The same things were measured in two ways. Each way mixes the same 11 hidden numbers, adds some noise and spreads widely along 7 directions of its own, which tell nothing about the thing.
Some things both ways: the first way, then the second way.
[  1   4  -4 -15  16  17 -15 -17 -20  13   2  24   0 -30 -25  -6  19  21
   6  24   6   1  19   7 -12  -8  -9]
[ 35  32  19 -14  -5  14   4   9  12  -9   6 -26 -29 -51 -22  25 -19   5
 -29  -4  11   0  20 -12   6  -5   0  -6]

[  5   6  10   5   4  15  11  19  -4  -9   3   2  -7 -28 -23  15  -1  10
   6 -19   2   1 -12 -19   0   8   4]
[  1  -8  10  -9   4   6  -4  -8  10  12  -4 -17 -11 -16  -1   8  -7  -4
  -2  -7   5   6  -3   3   2   9  -3  -3]

[ 16  -4  14 -12  11   0  27  25   7   3   0   4 -14 -13 -12  22  18   2
  -2  -5  -2  23  -8 -20 -39 -13  -7]
[ -3  -4  10  -1   1   0  -7  -2  11   3  -1  -2   0  12   2   4  11  -7
 -11  -6  12   9   2  19  -9   7  12  -1]

[ -4 -14  22  -6  -2  16  -7   2  -9   1   5   4  -2 -13 -13   3  -6  19
 -20  44  -9 -13  10   9  21  -7   8]
[ 13   0 -12  -9  10   5   1   2  16  -3   4  -1  -5  -4  -6  -1 -16   9
   6  -9 -17  -9  -8  -7  11  -4 -14  12]

[ -2 -10 -10  24  13 -12   9  -9   8  -6   3   5  -3  20  19   1  -2  -9
 -12  -1   1  20   0  19  22  20  16]
[ -2  19  10 -25   2  20  27  19   6 -11   0   5 -11 -10 -11 -10   0 -17
  -9   3   0 -20  13  -3  11  -3 -13 -21]

[ -9 -21  -1  19  -5  12  -8   1  -3  12 -14  18   3 -17 -13  -6 -17   9
 -20  17  10  15   8   5  16  21  -5]
[  1  -3  -5   8  -5 -11  -3  11   5   1   5 -10  -5   1  -2 -11  -2   4
  10   1  12   9  -1  -6   5   1  -5   1]

[-13   4   5   0 -19  -2 -13   9 -10  -5 -13   1  29   6  -3 -12 -20  -2
 -24  23  -8 -10  10  14  14   3  -3]
[ 13  -2 -10 -12  13  -9   8  10  31   5   2 -10 -10  -7   1 -23 -18  -1
  16   4  16  -9  -4   0  19   2 -11   5]

[ -7  10 -10 -42 -11  -9  -5  12 -10  -1  -8  -8  -2  19   3   4   7  -6
  13  42  -6 -14   9  -6 -29 -26  -4]
[ -6   4   5 -13  -6  -5   1  13 -12  11  -4  22 -18   1   5 -21   6 -16
   2  -9   0 -12  -7  19   8 -11  10   9]

[-10   4 -12  17 -17  -7  -6  -5  17   2  12 -16  -7  12  20  -7 -18  -1
  30  30   1 -19  16  -8  23  -8  -5]
[ 14  18 -16 -14   0   4  12 -11  21   1 -15   0 -20 -20   0   7 -13   8
  -7   5  18   4   3  10  18 -17 -16  12]

[ -3  14  10   9  13   9 -12  -6 -14 -25   7  -7  33   9 -11 -13  13  -2
   3  14  -5 -17  13   8  32  -5  15]
[-10   4   8  -8  -6  11  25   6 -21 -10  -1  13 -16 -22   2  -8   8  -4
 -12   3   9   2  11 -21  -7  -7   7 -13]

[ -8  18  18  13   8   5 -17  -9  -2 -13  13   5  28 -23  -8  -7   6  12
  13  26 -13 -33  24  12  26 -23   1]
[-28  -7   8   4  13   1  14  -9   0  -9  11  -2  12   0  -6   5   9  -6
  -3   8  -9   4  -3 -16  -6   7  -7  -3]

[  6 -10   2  20   5   4   9  -5 -11   0 -13  21  18 -17 -10  -8   2   0
 -29 -12   4  42  -8  27   2  17   8]
[-13  -4   7   2   4   6  18   0  10 -13   9 -15  -1 -10  11  21   5   1
 -14  -2   0  10  -1 -16  -6   9  10 -13]

[ 14   1  20  10  31  15   2   4  -6 -10  19   3 -12  -9 -18  13  14  26
  -7 -11  -1  -1  -6 -24  21  15  12]
[ -3 -14  23  -2   1   9 -16  19 -14   7   9  -6  10  18  -9 -17  19 -18
   3   0   3 -12  11  -3 -10  23   1 -30]

[  2  14 -16 -15 -11   3  16   8   9  19   3   8 -21 -20  -2  11   3   9
  23  27   3   8   6  -5 -44 -24 -13]
[  4   9  -7  18  -4  -6  -7  10  -4 -16   0  -3   3  -2   3  12  -4   5
 -10  -4   7  11   5 -12  -8   4  -2   1]

[  1 -13  -1  12  21 -10  10 -11   2   3  -3   0 -15  22   9   4  12  -3
 -13  -6   6  27  -4  -6   8  22   4]
[  9  -9  -2 -12  -4  -5 -20  13   5  25 -10   5 -25  13   4 -20   8 -15
  -6  -7  22  -3  -8  28  14  -6 -10   6]

[  3  19   2 -14  18  -3 -13   3 -13 -27   9 -15  18  27  -2  -9  20   1
  26   6  -7 -31  10 -13  22 -16  17]
[  4  13   5 -16 -10   6  -1   0 -19   6  -9  25 -18  -8   0 -17   7  -8
  -2 -18  -6  -4   1  15  -1 -11   3  10]

[  4  16   2   9   5   2  23  23   5  -3   1  -3  13 -32 -11  19  15  -8
   7 -26  -3  20   8  -6 -30  -6  -1]
[-19 -13  17  14   3  -7 -24  26 -13   8   7  -5   7  28  -8 -11  22 -26
  -3  -1   4  -1  -5   6  -3  10  -1 -21]

[-10 -29   5  -7  12 -12 -13 -18   2  -5  -7   2  -5  37  18  -6   5  -9
 -11  50  -2  -2   7  19  30  -5  12]
[ -1   7  -3  -4  -6  -9  -2  13  15   4  -7  -3 -25  -6  -3 -10 -11  -5
  -3  -4  18   8  -3  16  10  -4  -4  13]

[ -2  -7   6  -6  -7 -11  23  20  19  -3 -15 -29 -19  23  18  21  -2 -32
  -1  -1   0  25 -20 -16  -9  -8   4]
[-13  -1  15 -20  -2   9  22  24   4   1   2   7 -23  -3  -6 -15   5 -17
 -17  -1  10  -6   3   5   3 -10   5  -8]

[ -2  11 -13  -2   8  -9 -15 -16   4  17  -6   4 -37  -4  11  -2   1  26
  38  21  10   8 -10 -31   4 -11  -9]
[-13  -9  12   9   0 -15   1   6  -4   2   7 -15  -8 -10   9   1  11  -6
 -11   1  14  15  -2  -6  -5   6   7  -2]

[  5  -8  19 -16  17  27  -8 -10 -19   6   8   9   4 -11 -26  -1  17  14
 -24  27  -2  -7  16  10   9  -5   2]
[ 12  -1  -9 -12  -1   2   2   6  17   0   0  -4 -30 -13   0  -7 -13  10
  -7   8  27   0   6  -2   9   4   3   9]

[-15   0 -21  14 -30 -16  17  13  -4  -2 -18  16  38  -1  -1 -10 -13 -22
 -19   1  -2  22  14  33 -34  18  -5]
[-11  -4   0  -2   6  -1  18   8  -3   0 -13   1  12   7   9 -10   7  -7
   3  12   9  -4   6   2  -1 -16   9 -22]

[ 10 -14  21   3  23   0 -21 -10 -15  -7   6   2   4  -1  -3  -3   8  17
 -22  19  -2   7   3  -1  33   0   3]
[ -7  -4  -4  15   4 -10   6   3 -21 -11  16  17  28  14  12  -7  15   3
  12  -6 -26  -8  -8 -20 -10  -2   4   3]

[ -1  19  -4  -5  25   2  -9 -22  -9   1   2   0  12  17  -5 -15  32   5
  20  12   2  -7  18  -4   4 -13   3]
[-11  -6   6 -14  11   5  -1  -6   9   9   8  -1 -15  -1 -14 -16  11  -8
   5  11  12   0  -2   3  12   1  -2  -4]

[  8  11 -11   6 -10 -14  14  17  12  -6 -15 -23  16  37  13  -7   0 -29
  10 -40   5  14 -17 -20  -6   5   3]
[  5  -3 -10  12  -8  -8 -11 -18   2  -1  -3  11  10  13  14   2   6  13
   5 -14   7  19  -1  12 -17   8   6  20]

[-17 -15 -11  12   3   3 -19 -21  -4  15  -5  19  -4  -1  -1 -10  -6  13
  -7  49   9   3  21   9  15  13  -8]
[ -6   3  -3 -19  -4   1   3   3   5  19  -1  13 -33  -5  -4 -14   5 -13
   1  -2  11  -5 -14  18  27 -12 -13  14]

[ -9 -16 -14  25  -5   4  -2 -12  -8   6   8  27  17 -24 -10  -9  -4  13
 -10  24   1   4  31  32   1  20   3]
[ -8  -3 -11  11  -1  -8 -10  -4   0   5 -16 -12  -3   2  13  11   5   3
  -4  13  20  13   1   9   5   0   1  -8]

[-16  -2 -17   6 -19  -1 -14   0   6   6   1  14  -6   9   1  -3 -19  18
  13  61   2 -24   8  -7  -2   5  -2]
[-14   4  11 -12   1  16   9 -26  -7   4  -1  10   3 -11  -2  11   5  -5
   5  -4  -9   0   0   1  -3  10  -2   0]

[  6   6  -4 -11   1   8 -22  -2  -6  -6   9 -16  18 -14  -5   3  14 -10
  27  -4   2 -27   9  -7   6 -17   4]
[-16   2   6   3  -6 -12   4  22  -6  -3 -11  -3 -20  -6   0 -12  -2  -3
  -9  24  34   4  15  10  -3  -8  36  -9]

Other things, the second way, with their names:
k945: [  1 -11 -11   1   9 -15  -3  11   5   7  -7   4  -1   7  10 -25  -7  -2
  15  -5   4  -3  -9   4   5  -8   1   7]
k829: [-17  -3  11  11 -10  -6  -4   5   5   6  -2 -13  -2   4   6  16   6  -9
  -3  -8  14  20  -6  13  -3   5  14  -7]
k393: [-31  -1   6  -3   8   5  20 -25 -12 -11   5  12  11  -1   5  -4  23  -1
   4  24   5   1  12 -10 -10  15  11 -11]
k838: [ -8  -7 -19 -14  16  -9  22 -30  30   4  -2  11 -14 -11  15 -10  -4   6
   7  -3   9  14 -19   7  12 -12  -8  32]
k796: [  8   1  17  22   4   7 -20   4 -30  -9  16 -11  30   4 -16  22  18   4
  -7  -7 -30   1   6 -28 -19  -2   7 -24]
k454: [  6   5 -12   1   8   0   9  -9   4  -9 -12   5   8  -3  13  10  -2   6
  -8  -8  -9   5  -2   1  -4 -14  -2   4]
k795: [ 18  16  -2  16 -18   5 -35 -13 -12  -3   2  -1  13   6   6  50   3  10
 -16 -30 -32   5  -4  11  -9  18 -13  18]
k356: [ 13   6 -10  21  -3  -5   3  16  -5 -24  -4 -15  10 -10   2   7 -12  19
  -5   6  11  12  19 -28 -15  -3   5 -14]
k873: [-20  -3 -10   7 -11 -13  11 -12 -10  -1 -19  15 -11  -2  18   1   3  10
 -10  14  23  18   5  14 -10 -10  19  17]
k547: [  8  -6  17   3  -4   8 -14  18 -12   8  11  -5   3   2 -20   4  -2  -6
 -10  -1  -4 -12   6 -12  -5   5 -10  -6]
k618: [ 21  15   3 -29   3  17  22   8  20  -3 -20  -8 -30 -34  -2   2 -23   2
 -16 -16   5   1   8   8   5 -25   8  -5]
k949: [  1   6 -20 -14   0  -8  19 -28  19   2  -1   5 -16 -14  14  -1   0  17
   7   0  -1   9 -10   9  17 -11  -7  30]
k962: [ 25  16   1   7  -6   7 -13  -3 -17  -3  -8   1  16  -7  -6  21  -4   9
  -9  -7 -13  -5  12  -3 -10  -9  -5  -2]
k227: [ -7  -2  -2  -9   7  -1  14   2  -9 -10   4  25  -3  -2   4 -27   4  -2
   5  -2  -6  -9   2  -9  -7  -1   9   7]
k541: [-23  -6  -1 -23  -1  -9  34  21 -14   1   4  42 -16  15  17 -51  23 -18
  -3  14   7 -27   1   8   6 -12  10   7]
k176: [  7 -10 -13 -14 -12  -7  -1  16   1  22 -14  25 -27  15  24 -21   6 -11
  -8 -21  12  -3 -18  29  12 -20  -6  20]
k480: [-21  10  11  -6  -8   4  26  13 -16  -9   4  17   0   1  -9  -9  10  -6
  -3  18   3 -10  14  -3  -3 -11  15 -10]
k30: [ 12   6  11  12 -14   6 -16  45 -26 -10   1   4  17  27 -14 -13  12  -9
  -6  -4  -3 -12  20  -5 -15  -2   1 -33]
k982: [ -1   5  -4 -10   1   3  11 -24   9  -3   2  13  -2  -6   0   3   0  10
  -3  -7 -11   4  -1   6  -4   0  -9  26]
k415: [-29  -4 -12  -7   7  -2  14 -13  16  -3  -4   8  -3  14   9  -1   8  -1
   9   9  -1   4 -11  16  13  -2   5   5]
k94: [  7   7  12 -12 -11  -2  -8   4  -2  16  10  11 -14   6   4 -10  22 -17
  -4 -12   8  -5  -5  21  10   4  -4   6]
k186: [-24  -6   0   5   8   2  23 -14  -5 -17  13  -3  19   0  11  21  14   6
  -8  -1 -35   4  -6 -20  -8   4  -5  -1]
k607: [ 20  -2  15  -7   1  13 -26   8 -13  17   1   1   4   9 -19 -10  10 -10
   2 -17 -10  -8   2   6  -2  -7  -8 -13]
k828: [  9   3 -30  20  17 -19  -5 -21  25 -12  -9 -15  23   0   6   9 -21  24
  18  15   8  12   0  -7   2   0  -8  14]
k948: [-14   4  13  -3  13  13  22 -27   6 -22  16 -19  14 -24  -1  20   4  11
   3   9 -14   6  12 -28 -10  26  10 -15]
k986: [ 17  16   8 -29  -4  17  12  29  -5  10  -4  12  -6   6 -13 -15   4 -12
   0   5  -8 -38   9  14  22 -28   1 -22]
k959: [  0  -8  -9 -11  12   1  12  -4  19   4  -7  -7 -11 -12  -2  -2 -16   8
   3   7   7   1  -4  -1   9 -15   3   6]
k856: [ 31   8  -5   3  -7   7 -11   2 -10  -2   2   0  -2 -16  -9   9 -11  16
  -5 -16 -11   1   5 -18  -5  -8 -15   9]
k113: [-16   8   8  -3   2   5   6  -9 -13 -10   5  10  -4  -5   1   4  18  -5
 -11   7   0   1   8  -3  -7   7  11  -6]
k745: [  6   1  13   3  -1  11  -4   3   3  -6   5 -16  11  -6  -8  24 -11   4
 -11   2  -4  -7  15 -10 -12  23  -2  -9]
k801: [  0  -4  -8  -1  10  -4 -22 -29   8  20  -4 -10   6   0  -1  15  -3   4
  19  -1 -16  -2 -16  15  18   7 -18  15]
k244: [-19  -2  28  -7 -19   8   6   1  -8  12   3  -4   2  15   3   8  35 -16
 -16  -1   6   6   9  24  -7   8   7 -18]
k533: [  8   1  13 -14 -10  12  -8  22  -7   4  -1   1 -19   4  -8 -10   9  -7
 -14  -8   5  -6  11  10  -3   0  12 -14]
k104: [ 14  13   0  20   2   2   0   6  -4 -28  20 -14  22 -10 -10  25  -8  16
  -9   4 -14  -1  14 -39 -13  13  -8  -5]
k188: [  9   2 -23   5   1   1  -8   3 -27  -4 -13  36   8   7   0  -7 -14  12
   7 -11 -27 -15  -6  -7  -7 -24   0  20]
k337: [ -1  -3  -2   0   4 -11  13   3  16  -5 -13  -7   4  -1  11  -7  -9   6
   1  13  24   5  13  10  -9  -2  23  -3]
k124: [  4   0  -1   1 -14 -14   3  16  12   6  -9  -5 -17  -6  11  -7 -11  -3
  -4  -3  30   9   4  14   1   6  -2  11]
k53: [ -2   5   9 -24  -2  19  20 -17   9   4  -8  -6 -22 -28  -4  14  -5   6
 -13  16  19   0  14   4   5  -3  12  -6]
k428: [-14  -5   3  -6 -10  -6  13  25 -26   3 -11  16 -25  -5  14 -21   9 -10
 -14   7  16  -6   5   1  -2 -12  18  -6]
k289: [  1  -1   5  -3   4  14  -1 -15 -21   4   3  14  18  -1   0  10   9  -2
   4 -19 -34  -8  -8  -9  -7  -5 -10  -1]
k253: [ 11   0  -9   3  -1 -10 -22  14   4  11  -5  -2  -9   4  -7   0 -17   2
   1  -4  -3  -8  -7  11  10  -6  -6  17]
k58: [  5  10  14  -4  -6  16  18 -17  -1 -15   1 -15 -13 -37   0  29   4  13
 -32  11  22  19  26 -22 -16   9   9 -12]
k373: [ -5   6   3  -8  16  -3  11  17  -3   1  18  21  14  15 -18 -35  10 -16
  23  12  -8 -28  -4  -8  16 -17  -2  -8]
k239: [-21  -6   2   6   4   4  14  -8 -21  -9  13  21  38  20  -8   1   9   6
  14   2 -46 -16  -3 -15 -13  -4  -4   5]
k671: [-32 -23   1  -6  14  -6   1   9 -14  15   3  20   7  30   0 -33  19 -18
  20  15  -4 -19 -13   7   9  -7  10 -10]
k366: [-30   3  -6 -15  -3   9  33  -7  -9  -8  11  36   2  13  12  -9  18  -5
   9   8 -16 -19  -7  -2   9   3   0   7]
k201: [ -5  -6   4  15 -15  -9  -8   7 -20   1  -3   6  -3  -2   8 -12   3  -3
   1  -9  16  15   6  -7 -17  15  -6   5]
k309: [ -7  10   3  13  -9  -5  -2   7   5  -1   3  -6  17  13 -13   6  -1  -1
  13   6   8   6   3   5   3  -1  -6  -6]
k420: [-13  -1  -5  -2   9   5   9  12  -8  -8 -11  18  12  16  -7 -19   0  -4
  11   9  -5 -11   5   0  -5 -17  13 -15]
k342: [-14 -11  11 -22  -5  14  22  20   2   6  -6  13  -8  18  -1  -9   9 -10
 -15   7   3 -16   7  19  -2 -14  17 -12]
k748: [  8  -7  -9   6  -5  -5   3  16  -5 -13  -7   2  -3   3  11  -8  -6  11
 -13  -1   6   2  14  -9 -16   4   3   2]

Some of these things the first way, each followed by its name:
[ 10  10   0  18  -5  12  -5  -2   9   1  17 -11 -16 -21   0   0 -11  16
  33  -3   6 -12  -7 -21  29  -7   3]	k356
[  5  14  -3 -15  29  -8 -14 -18 -17   3   1   8   8   9   2  -7  20   3
 -10 -14  -1   3  12   9   4   1  -4]	k541
[  0  -8   6   1  -7   7  12   8   6   5  -6  -7 -16 -14  -6  16  -3  -8
   2  -6   5  13 -14 -13  -8   3  -2]	k959
[ -7  10 -16 -19 -13   3  -4   2 -11  18 -11   9  -4  -7  -8 -18  -7  15
  17  21   4  -3  23  -3 -12 -13 -15]	k949
[  2 -30  18   4   2   6  16  18   7   3  -4  -3 -21  -1  -1  24  -8   2
 -32   5  -4  16 -12  -1   9  17  17]	k748
[ -2  -9 -13 -13  -5   7  14  17  -2  14  -9   7 -26 -24 -10  27   0   1
  -4   2   7  25  -6 -10 -37  12  -1]	k428
[ 16 -18  17  -4  15  15  11  18   0  -6  16 -11  -7 -12  -8  22   3  -8
 -29  -7  -1  14   7   0  12   3   3]	k366
[-10 -27  -6  15 -15  -6   2  13  13   0 -10  -8  13   3   7  11  -9 -30
 -12  -2   3   5   5   6   0  18   4]	k873
[ -1  -8 -19   7  -1 -19 -14 -31  -2  -4 -11   8   5  36  21 -28  -1 -12
  14  22  10  11  -8  17  19  -2   1]	k829
[ -3   0   2   1  -5  17   5   3  -5   8  -3   0  -7 -11 -17   3  -3   4
  -5   5   6   6   3  -9  -1   9  -4]	k856
[ -2  -1  13 -10   4  -3  17  17   7   9 -13  10 -17  -9  -8  13   5   8
  -5  25  -1  22  -5 -18 -29 -14 -16]	k838
[ -7 -20   6  15 -16  -4  -8   9  17   0  -2 -25  -6   5  16  13 -21 -19
  -4  -2   0  -8  -6 -11  30  11   6]	k239
[-15 -16 -10  10  -7 -12 -15  -9  -3  -7   1 -16  10  30  19  -7  -6 -11
  -1  20  -4 -14  17  10  32  15  17]	k801
[  8  30   0 -16   4   4  16  22 -19 -23  -8 -16  46   9 -13  -9  24 -23
   3 -41 -10   2   8  11 -13 -14  21]	k948
[ 13   9  -8 -17  24  -2   9 -19  -9  11   4  -5 -26   5   0   1  39  10
  30   3   8  26  -2 -19 -23 -17   0]	k796
[ -4  14  12 -17  -2  14  -9  -7  -3   2  14 -19  -9  -7  -8   9   5  -2
  11  23  -4 -28  10 -13   6 -20 -11]	k547
[ -6 -20  11  25 -27  -1  15  37  16  -4  -4 -15  29 -18   0  18 -19 -25
 -26  -7  -7   7  12   7  -4  11   3]	k828
[ -8   4  -1  16 -23  14   8  29  -1   5   0  16   1 -45 -27  14 -21  23
  -3  12   0   0   4 -15 -21  16  -7]	k289
[ -7  18 -24  -7 -15 -13  -1  12  14   8   0 -25  -5  22  22   5   4  -1
  41  27  -2 -12  10 -23 -16 -21  10]	k113
[  6  24  15  -9  -5   8  14  17 -18 -17   4  -4  24 -16 -21  -6   0  -5
  -8 -19  -8  -1   7   3  -5 -12 -10]	k176
[ -4 -13  -8  20   8   4  -6  -9   8  23   2  23 -45  -9  -8   6  -6  46
  15  36  15   9  -9 -38   0  23  -7]	k607
[ -6   4 -19  -1 -19  -3  -7 -24  -8  12  -6  17  11   3   0 -21 -10  -4
   2   5   4  -7   3  25  -6   6  -9]	k342
[  8 -14  13   5   1  18   9  18   5  -8  13 -22 -10 -12 -13  23   2 -11
   1 -14   5  -3  -4 -25  10   9   5]	k53
[ -3   4 -24  23 -12  -7   0  -8   8   0  -2   6  20   4   7  -6  -3 -14
  14 -14   6   0  -4  12  -5  15   8]	k420
[ -7  20 -24  -5 -13  -9  20  26   6   2 -10 -10  30  15   1   6  12 -26
   6 -13  -3   8  18   0 -47   0   3]	k393
